There are 4 nested groupings, the coarsest first. Each group lies inside one group of the grouping before and may be the whole of it. The rows also spread widely along 16 directions, which tell nothing about the answers.
(in the rows, 128 means zero)
Known rows, each followed by its group in each grouping:
[155 129 132 105 124 116 144 168 119  95 103 146 111  73  93 188 125 119
 173 108 122 109 117 152 101] -> Q_829 Q_596 Fudut Denul
[134 159 143 127 154 143 149  84 146 105 194  72 105 135 181 102 143 102
 166 182 146 137 153  90 135] -> Q_829 Q_819 sipu bafop
[ 54 127 135 130 178 141  92  85 128 159 140  98 181 116 184 126 142 106
 129 177 123 181 180  70 111] -> Q_434 Q_702 gilet gusof
[158 131 119 112 129 126 102 138 138 174  90 148 112  97 150 179 150 135
 223 125  86 129 157 103 119] -> Q_434 Q_702 gilet soke
[ 79 167 121 131 114 106 161 125  73 101 150 162 149 133 140 124 178 135
 128 116  89 167 125 136 139] -> Q_829 Q_455 Dagal muzis
[120 166 133 156 115 100 153 147 168 114  94 114 171  68 142 171  80  79
 149 190 140 114 146  92 105] -> Q_829 Q_455 Dagal gamuk
[147 122 115  86 124 176 124 122 132 150 145 152  43 133  61 130 134 137
 116 116 163 146 152 108 154] -> Q_829 Q_787 Sivi Biru
[ 91 160 127 160  77 133  96 166 141 197 105 146 180 142 153 119 171  96
 120 187  93 200 174 115 166] -> Q_434 Q_630 kime dovo
[140 142 128 151  78 128  91 176 124 112  95 180 123  87 107 150  87  66
 115 225 149 156  74 127 152] -> Q_434 Q_708 Mer Lado
[192 128 120 119 198 135 182  88 153 132 169 146 134 115  80  85  83 126
 146 184 123  94 120  61 157] -> Q_434 Q_702 mumun Nef
[124 108  92 109 132 127 101 130 142 153  62 194 123  98 157 139  19 113
 150 156 107 129 107  83 157] -> Q_829 Q_596 Fudut bobe
[ 99 120 128 120 159 120 101  84 151 158 112 135 110 145 167 117 101 151
 141 150 102 113 132  70 156] -> Q_829 Q_819 rivo Pimo
[113 163 115 162 137  86 133 120 136 154 143 111 150 100 176 183 119 125
 172 182 163 121 169  81 104] -> Q_829 Q_596 Raf pap
[126  77 139 141 131  94  93 120 109 139 126 133 148 168 164 190 161 159
 186  87  73  76 127 130  66] -> Q_434 Q_708 Mer boz
[152 124 137 159 176 110 125 147 164 140 132 132 100 100 134 148 105 105
 191 180  89 143 191 125 170] -> Q_829 Q_787 Sivi Kates
[ 91 125 141 111  81  78  99 217 138 133  96 121 130 138 159 134 108 169
 128 130 128  94 133 158 154] -> Q_829 Q_596 lipa vedop
[ 86 112 167 190 179  94 134 165 149 101 109 110 109 109 123 119 112 123
 119 119 122 109 187 168 112] -> Q_434 Q_702 gilet soke
[ 99 133 126 142  95 141 132 166 107 135  85 183 124 117  94 126 144  96
 116  97 103 161 152 145  97] -> Q_434 Q_708 Mer boz
[114 123 141  98  48 102 115 220 155 114  98 128 142 127 135 152  90 135
 121 139 143  98 136 136 132] -> Q_434 Q_702 mumun Nef
[124 104 144 148 150 103 141 104 183 134 100 107 161 136  71 163  95 173
  80  98 108  85 130 117 139] -> Q_434 Q_702 gilet soke
[150  89 101 136 111 138 111  90 114 100 110 149 102 157 110 152  77 149
 102  78 129 115  47 153 141] -> Q_829 Q_787 Sivi Biru
[150  88  97 133  93 136 104 162 121 182 121 135 164 184 117 141 151 148
 126  70  96 137 138 167 124] -> Q_829 Q_596 lipa vedop
[171 112 138 131 155 156 124 106  98  83 126 154  67  93  54 167 163 103
 145 111 129 120  64 161  98] -> Q_829 Q_455 Dagal muzis
[144 125 108 122 149 133 102 129 128 113 123 115 132  86 127 179  89 122
 155 137 132 184 126 159 174] -> Q_829 Q_787 Sivi Kates
[150  86 107 159 179 132  54 156 136 177  76 108 119  99 164 141  90 112
 190 132 149 131 141 160 109] -> Q_829 Q_787 Sivi Biru
[114 112 140  71 158 170 129 135  91 114 134 116 128 114 104  94 177 112
 135  90 130 137 117 146  78] -> Q_829 Q_596 Fudut Denul
[106 127 148 137 101 126 119 160 161 145 103 145 102 132 157 133 114 104
 155 155 109 114 180 102 121] -> Q_434 Q_630 kime dovo
[ 75 151 141 133 115  97 134 133 113  77  76 115 157 107 177 110 103 123
 124 117 121 104  72 140  99] -> Q_829 Q_819 rivo Pimo
[179 118 123 132 124 122 142 143 136 144 112 175  89 165 106  63 116 149
 141 132  72  89  75 138 184] -> Q_829 Q_596 lipa vedop
[110 149 133 132 123 111 142 129  99 107 128 160  94  96 148 154 140 100
 167 160 138 102 125  91  75] -> Q_829 Q_596 Fudut Denul
[163  84 147 123 164 119 110 164 108 116 131 122  86 156 158  69 142 135
 193 118 102  61  94 165 107] -> Q_829 Q_787 Sivi Biru
[154  80 106  77 103 183 112  90 115 133 150 137 117 160 138 168 131  95
 164  99 113 127 128  87  70] -> Q_829 Q_787 Sivi Kates
[156 128 112 132 103 121 171 118 110 149 129 178 102 167  97 116 153 149
 134  89 111  66 108  98  89] -> Q_829 Q_596 Fudut bobe
[114  95 153  87 116 128 141 210 127  57 129 143 150 120  70 108  90 110
  77 134 106 127  99 185 165] -> Q_829 Q_455 Dagal muzis
[112 135 146 192 106 122 147 152 144 117 108 132 101 160 129  68 134 105
  95 117 109 124 129 170 135] -> Q_829 Q_596 Fudut Denul

New rows, each followed by its group in each grouping:
[113 161 109 132 116 116 159 120 112 108  80 145 137 119 136  88  81 164
 112  82 139 116  71 148 147] -> Q_434 Q_630 kime dovo
[119  94 127 145 120 134  91 147 170 166  84 104 112 165 158  95  88 129
 119 111 151  79 142 122 101] -> Q_829 Q_819 rivo Pimo
[141 122 116 160 113 144 136  98 135  96 179 114 122 164 143 114  91 114
  97 148 158 151 115 128 155] -> Q_434 Q_702 mumun Nef
[ 77 137 171 108 118  95 142 128 101  71 151 136  87 146 139 119 168 168
 124 114 107  94 109 127 124] -> Q_434 Q_702 mumun Nef
[132  97  90 129 165 140 115 166 137 177  98 158 162 131 158  74  50 118
 161 119 101 158 181 132 153] -> Q_434 Q_708 Mer boz
[140 102 166  92 172 141 145 133 152 121 153 123 146 131  68  94 138 103
 110 184 100  85 115  85 123] -> Q_829 Q_819 sipu bafop
[ 99 121 135  51  63 117 122 152 114 104 153  74 217 159 139 170 162 169
 102  96 121 122  94 140 118] -> Q_829 Q_596 lipa vedop
[111  81 151 100 192 156 102 111 165 112  87  75 124 107 145 110  79 119
 140  93 115 112 133 146 105] -> Q_829 Q_596 lipa vedop
[120 168 114 149 146 159 152  89 110 151 154 121 157 124  97  92 176 104
  96 144 140 194 124 120 137] -> Q_829 Q_596 Raf pap
[158 123 103 125 132 139 133 136 142 131 105 112 137 136 126  78  72 138
 124 107 140 123  92 155 160] -> Q_829 Q_787 Sivi Kates
[111 133 152 163  99  85 138 213  95  88 136 146 179 119 131 121 158  91
 130 170 105 125 118 168 106] -> Q_434 Q_702 mumun Nef
[124 128 112  88 163 147 114 143 125 141  77 145 148  49  88 158  94 107
 141 130 137 163 119 125 123] -> Q_829 Q_596 Raf pap
[129 141 133 156 150 127 147 134 157 164 106 157  82 145 130  66 134 134
 150 121  55 147 174 135 188] -> Q_829 Q_596 lipa vedop
[146  94 114 112 103 157  82 129 109 151 148  96 146 166 149 164 178 126
 158  96 137 133 119 146  83] -> Q_829 Q_455 Dagal gamuk
[112 114 122 125 132 129 105  91 142 122 114  64 160 135 162 150 100 145
 123  98 156 116 106 131 102] -> Q_829 Q_787 Sivi Kates
[ 62 107 118 137 120 145 106 112 121 149 149 111 152 188 177  80 100 134
  74 131 172 128 148 101 111] -> Q_434 Q_630 kime dovo
[182 133 107 124 173 153 188 109 130  93 130 143 112 116  95  48  59 111
 132 125 145  93  74 126 140] -> Q_829 Q_455 Dagal gamuk
[ 90 175 125  78 120 137 136  90  65  95 154 179  85  91 150 147 166 114
 163 166 120 170  91  80 131] -> Q_829 Q_596 Raf pap
[ 46 118 137 136  96  93 128 169  78 101 107 196 111 148 148 132 146 144
 118  76  72 138 151 152 112] -> Q_434 Q_702 mumun Nef
[123 113 128 166 135  88 110 150 148 157  75 159 159 110 145 175 105 115
 165 145  63 120 136 126 125] -> Q_829 Q_596 Raf pap
[125  67 103  95 112 160  93 138 110 121 107 125 134 172 156 117  77 151
 122  50 139 115  95 169 110] -> Q_434 Q_630 kime dovo
[ 94 139 140 180  84  65 153 148 145 144  62 173 131 138  90 162 126 152
  97 106  92  63 127 109 101] -> Q_829 Q_787 Sivi Biru
[124  89 104  73 159 156  72 118  78 134 172 100 173 141 166 119 132 141
 143 133 168 151  94 126 111] -> Q_434 Q_702 mumun Nef
[110 172 124 118  89 132 148 157 124 161  90 187  87  97 105 130 155 106
 143 137 120 140 164  90 115] -> Q_829 Q_596 Fudut bobe
[149 136 118 203 129  89 154 119 130 135  98 138 145 144 168 107 117 129
 167 108 101  80 115 131  88] -> Q_434 Q_702 mumun Nef
[114 128 148 108 123 135 112 128 144 103 121  96 112  94  97 193 135 139
 121 105 160 141 143 140 114] -> Q_434 Q_702 mumun Nef
[ 99 136 126 112 106 122 129 185  98 111  59 182 106 100 103  94  99 136
 119  87 130 118  98 161 116] -> Q_434 Q_708 Mer boz
[112 143 129  88  98 122 109 136 112 165 162 114 107 174 165  96 178 168
 149 153 149  99 128  85 134] -> Q_829 Q_787 Sivi Biru
[ 87 139 121 184 141  83 137 113 101  95 187 120 130 166 209 117 110 130
 133 168 134 131 138 124 145] -> Q_829 Q_819 sipu bafop
[141 113 163 154 185 129 152  84 135 111 144 135  85 121  39 155 163 142
 117 105 119  94 136 121  97] -> Q_434 Q_708 Mer boz
[133 140 144 157 116 117 122 131 131  77  88 141  80  99 158 129  87 101
 160 141 129 108  87 146 114] -> Q_434 Q_708 Mer Lado
[112 134 149 174 111  88 134 155 107  72 127 136  66 140 166  95 109 123
 130 149 151  67  80 156 110] -> Q_829 Q_596 lipa vedop
[ 84 119 142 150 128 111 120 127 141 151  37 159 142 129  78 104 118 161
  68  75  97 101  93 136 119] -> Q_434 Q_702 mumun Nef
[ 89  66 165 137 177 115  89 191 158 121  72 120 141 100 102 125  82 115
 108 120 116 102 159 163 102] -> Q_434 Q_702 mumun Nef
[111  87 159 163 172  86 124 172 143 114 111 156 134 138 113 128 121 124
 135 136  40 111 153 160 155] -> Q_829 Q_819 rivo Pimo
[112 130 117 161 136  78 137 123 151 149 104 104 188 154 202 112  82 148
 153 131 102  80 129 105 118] -> Q_829 Q_819 sipu bafop
[ 77 118 115 155  91 141 108 107 130 167 125 104 160 205 187  78 145 129
  92 103 131 124 137 115  96] -> Q_829 Q_455 Dagal muzis
[115 152 142 141 109 101 152 184 109 121 114 186  66 101  90 150 150 128
 156 123 130 108 173 127 102] -> Q_434 Q_708 Mer boz
[135 131 120 118 115 141 125 119 102 113 101 107 120 131 118 128 162 158
 130  41 131 135  77 190 111] -> Q_829 Q_596 Fudut Denul
[127 108 117 102  90 129  90 147 119 123 136  82 119 153 171 152 117 149
 144 108 188  95 110 138  93] -> Q_829 Q_787 Sivi Biru
[ 81 140 148  88  37 125 111 191 134 132  89 113 125 135  93 166 151 165
  78  87 189  91 126 138  89] -> Q_434 Q_630 kime dovo
[112 129 113 155 144 139 155  70  86 130 147 196  76 146 112 130 143 121
 136 103 118 123 144  81  80] -> Q_434 Q_708 Mer boz
[125 140 105  79  47 148 138 135 119 117 154 114 175 149 129 153 117 116
  99 142 182 117  96  87  98] -> Q_829 Q_455 Dagal gamuk
[177 125  89 209 110  93 168 163 131 146 130 159 143 171 153 110 103 116
 166 110  94 105 153 152 127] -> Q_829 Q_819 rivo Pimo
[135  76  83 137 103 113 117 117 136 139 148 122 198 197 180 142  45 142
 115 122 117 112 115 112 141] -> Q_829 Q_787 Sivi Biru
[159 126 147 140 116 143 142 133 123 104 137 172  78 100  83 171 158  69
 159 173 119 108 128  91  76] -> Q_434 Q_702 gilet gusof
[ 87 117 188  93 140 129 143 127  83  74 188 132 108 147  66 111 223 120
  90 156 107  98  95 116  94] -> Q_829 Q_787 Sivi Kates
[126 156 105  89  98 163 117 135 127 167  73 124 163  93 115 113 109 117
 118 136 196 117  91  88  84] -> Q_434 Q_630 kime dovo
[ 67 128 140 155 177 105 137 160  82 119 143 124 109 128 171  98 174 134
 159  83 118 141 199 172  89] -> Q_829 Q_596 Fudut bobe
[115 113 169 110 142 148 107 108 169 128 136 101  99 129 122 153 155 111
 138 148  93 141 155 115 138] -> Q_829 Q_596 Raf pap
[164 108 168  98 147 167  74 173 164 116 122  97  78 101 128 105 139  87
 169 185  98 165 119 176 190] -> Q_829 Q_596 lipa vedop
[108 139 157 145 159 100 172 167 126 128 129 124 148 125 119  78 145 129
 138 138 132  63 157 116  78] -> Q_434 Q_630 kime dovo
[157  59 101 127 139 146  98  81 103 125 175 152 133 195 117 175 132 142
 125  93  79 148  98 139 149] -> Q_829 Q_819 rivo Pimo
[134  90 127  94 174 164 100 137 155 147  61 102 181  97 143  83  80  93
 146 115 106 126 107 137 103] -> Q_829 Q_596 Fudut bobe
[119 102 129 110  99  90 152 153 128 106 155 121 189 180 131 144 112 158
 108 111  96  79 113 125 125] -> Q_829 Q_819 sipu bafop
[ 81  99 173 125 149 106 105 189 172 107  62  96 174 101 129 106  84 114
 100 137  92 113 124 171 139] -> Q_829 Q_596 Fudut Denul
[115 129 146 136  99 108 109 135 166 128 102  47 182 143 143 178 156 159
 122  78 122 120 133 166 113] -> Q_829 Q_819 rivo Pimo
[116 131 141 154  92 124 133 114 163 108 188  98 123 178 184 118 104 100
 113 197 137 133 140 101 158] -> Q_829 Q_596 Raf pap
[ 89 177 156 136 118  96 126 118 142 153  77 128 175  90  95 142 158 144
 104 166 125 111  99  83 115] -> Q_434 Q_708 Mer boz
[211 117 126 102 158 129 163 153 137  81 187  87 169 115 112 122 101 116
 169 160 127 121  90 165 163] -> Q_829 Q_596 Raf pap
[102 125 135 126 155 107 128 126  81 103 160 168 108 134 129  92 128 142
 118 179 138 100  83  98 133] -> Q_434 Q_702 gilet gusof
[ 96 127  92 158 139 114 123  83 118 132 102 162  94 131 162 158  74 152
 132  88 113 151 139 122 148] -> Q_829 Q_596 lipa vedop
[122 115 141 131 193 145 129  86 112 118 129 134  82 110  55 139 160 147
 107  84 125 143 109 155 128] -> Q_829 Q_596 Raf pap
[104 125 120 146 137 139 153  63 140 125 130 148 131 156 175 102  99 101
 132 133  77 136 135  79 126] -> Q_829 Q_596 Fudut Denul
[ 83 158 129  61 110 141 120 181 115 139  80 147 137  60  88 143 117 130
 114 137 182 138 137 105 112] -> Q_434 Q_630 kime dovo
[ 86 127 129 200  93 118  92 163 138 140 106  95 145 157 145 113 128 129
  70 117 164 157 140 183 133] -> Q_434 Q_702 gilet gusof
[150 115 147  98 157 157 121  94 134 113 159 122  59 136  55 151 171 155
 116 103 125 137 120 136 161] -> Q_829 Q_819 rivo Pimo
[127 118 128  67 103 155 168 127  78  62 136 150 136 143 104  83 133 113
 112  91 110 103  49 132  92] -> Q_829 Q_787 Sivi Biru
[167  98 141 104 111 158 148 147 201 136 133  87 141 158  43 106  85 132
  56 125 151  94 128 128 155] -> Q_829 Q_596 lipa vedop
[185 113 120 121 149 173 167  93 127  77 142 100 146 120 107 132 113 102
 152  75 121 137  98 166 103] -> Q_434 Q_630 kime dovo
[158 107 108 115  83 169 141 108 139 164 155 163  98 183 101 146 153 112
 130 103  98 138 154  95 117] -> Q_829 Q_596 Raf pap
[124 128 103  60 114 174 110 131  90 143 121 119 144 117 103 114 147 128
 118 103 175 146  92 119  97] -> Q_829 Q_787 Sivi Biru
[ 83  96 154 186 157  79 136 165 137 102 121 135 168 134 130 129  98 118
 103 135  95 108 165 150 112] -> Q_434 Q_702 mumun Nef
[104 160 144  65 118 157 154 116 119  61 127 136  42  84 118 129 114 121
 137 108 146 152 112 131 143] -> Q_829 Q_596 Raf pap
[ 85 100 150 145  86 115 106 135 125 142 141 153 110 189 135 100 134 112
  73 189 144  53  99  69  81] -> Q_829 Q_596 lipa vedop
[155  62 127  95 153 132 106 171 134 108 143  99 188 141 128 121  78 122
 129 132 118 114  91 172 140] -> Q_829 Q_596 Raf pap
[127 121  97 122  80 142 111 116 124 117  91 158 150 122 101 201 105 120
 104  91 101 181  95 144 150] -> Q_829 Q_819 rivo Pimo
[ 97 102 127 104  93  87 100 167 130 111 127 109 210 155 166 174 106 164
 122 123  85 131 108 159 167] -> Q_829 Q_455 Dagal muzis
[115 105 138 139 174 135  80 140 152 141  77 112 135  85 175 133  95  85
 177 157  92 154 147 141 127] -> Q_829 Q_596 lipa vedop
[116 148 124 159 108 114 161  93  92 114 158 125 197 174 146 118 198 122
 121 113  70 144  96 129 109] -> Q_829 Q_819 rivo Pimo
[130 100 158 103 140 151  97 162 168 141  97 104 117 117 133  78  99  99
 135 166 153  80 128 102  94] -> Q_434 Q_702 mumun Nef
[ 93 146 136 173 150  73 134 154 157 156 116 154 155 112 108 124  73 142
  98 205 141 109 162  85 165] -> Q_434 Q_708 Mer boz
[143 108 141 135 143 133 178  82 128  97 167 164 103 172  98 107 136 114
 126 129  60 102 119  95 133] -> Q_829 Q_787 Sivi Biru
[ 96 110 130 159 192 121 107 108  77 146 143 159 119 139  96 116 187 135
 114 125 110 140 123 132 113] -> Q_829 Q_819 rivo Pimo
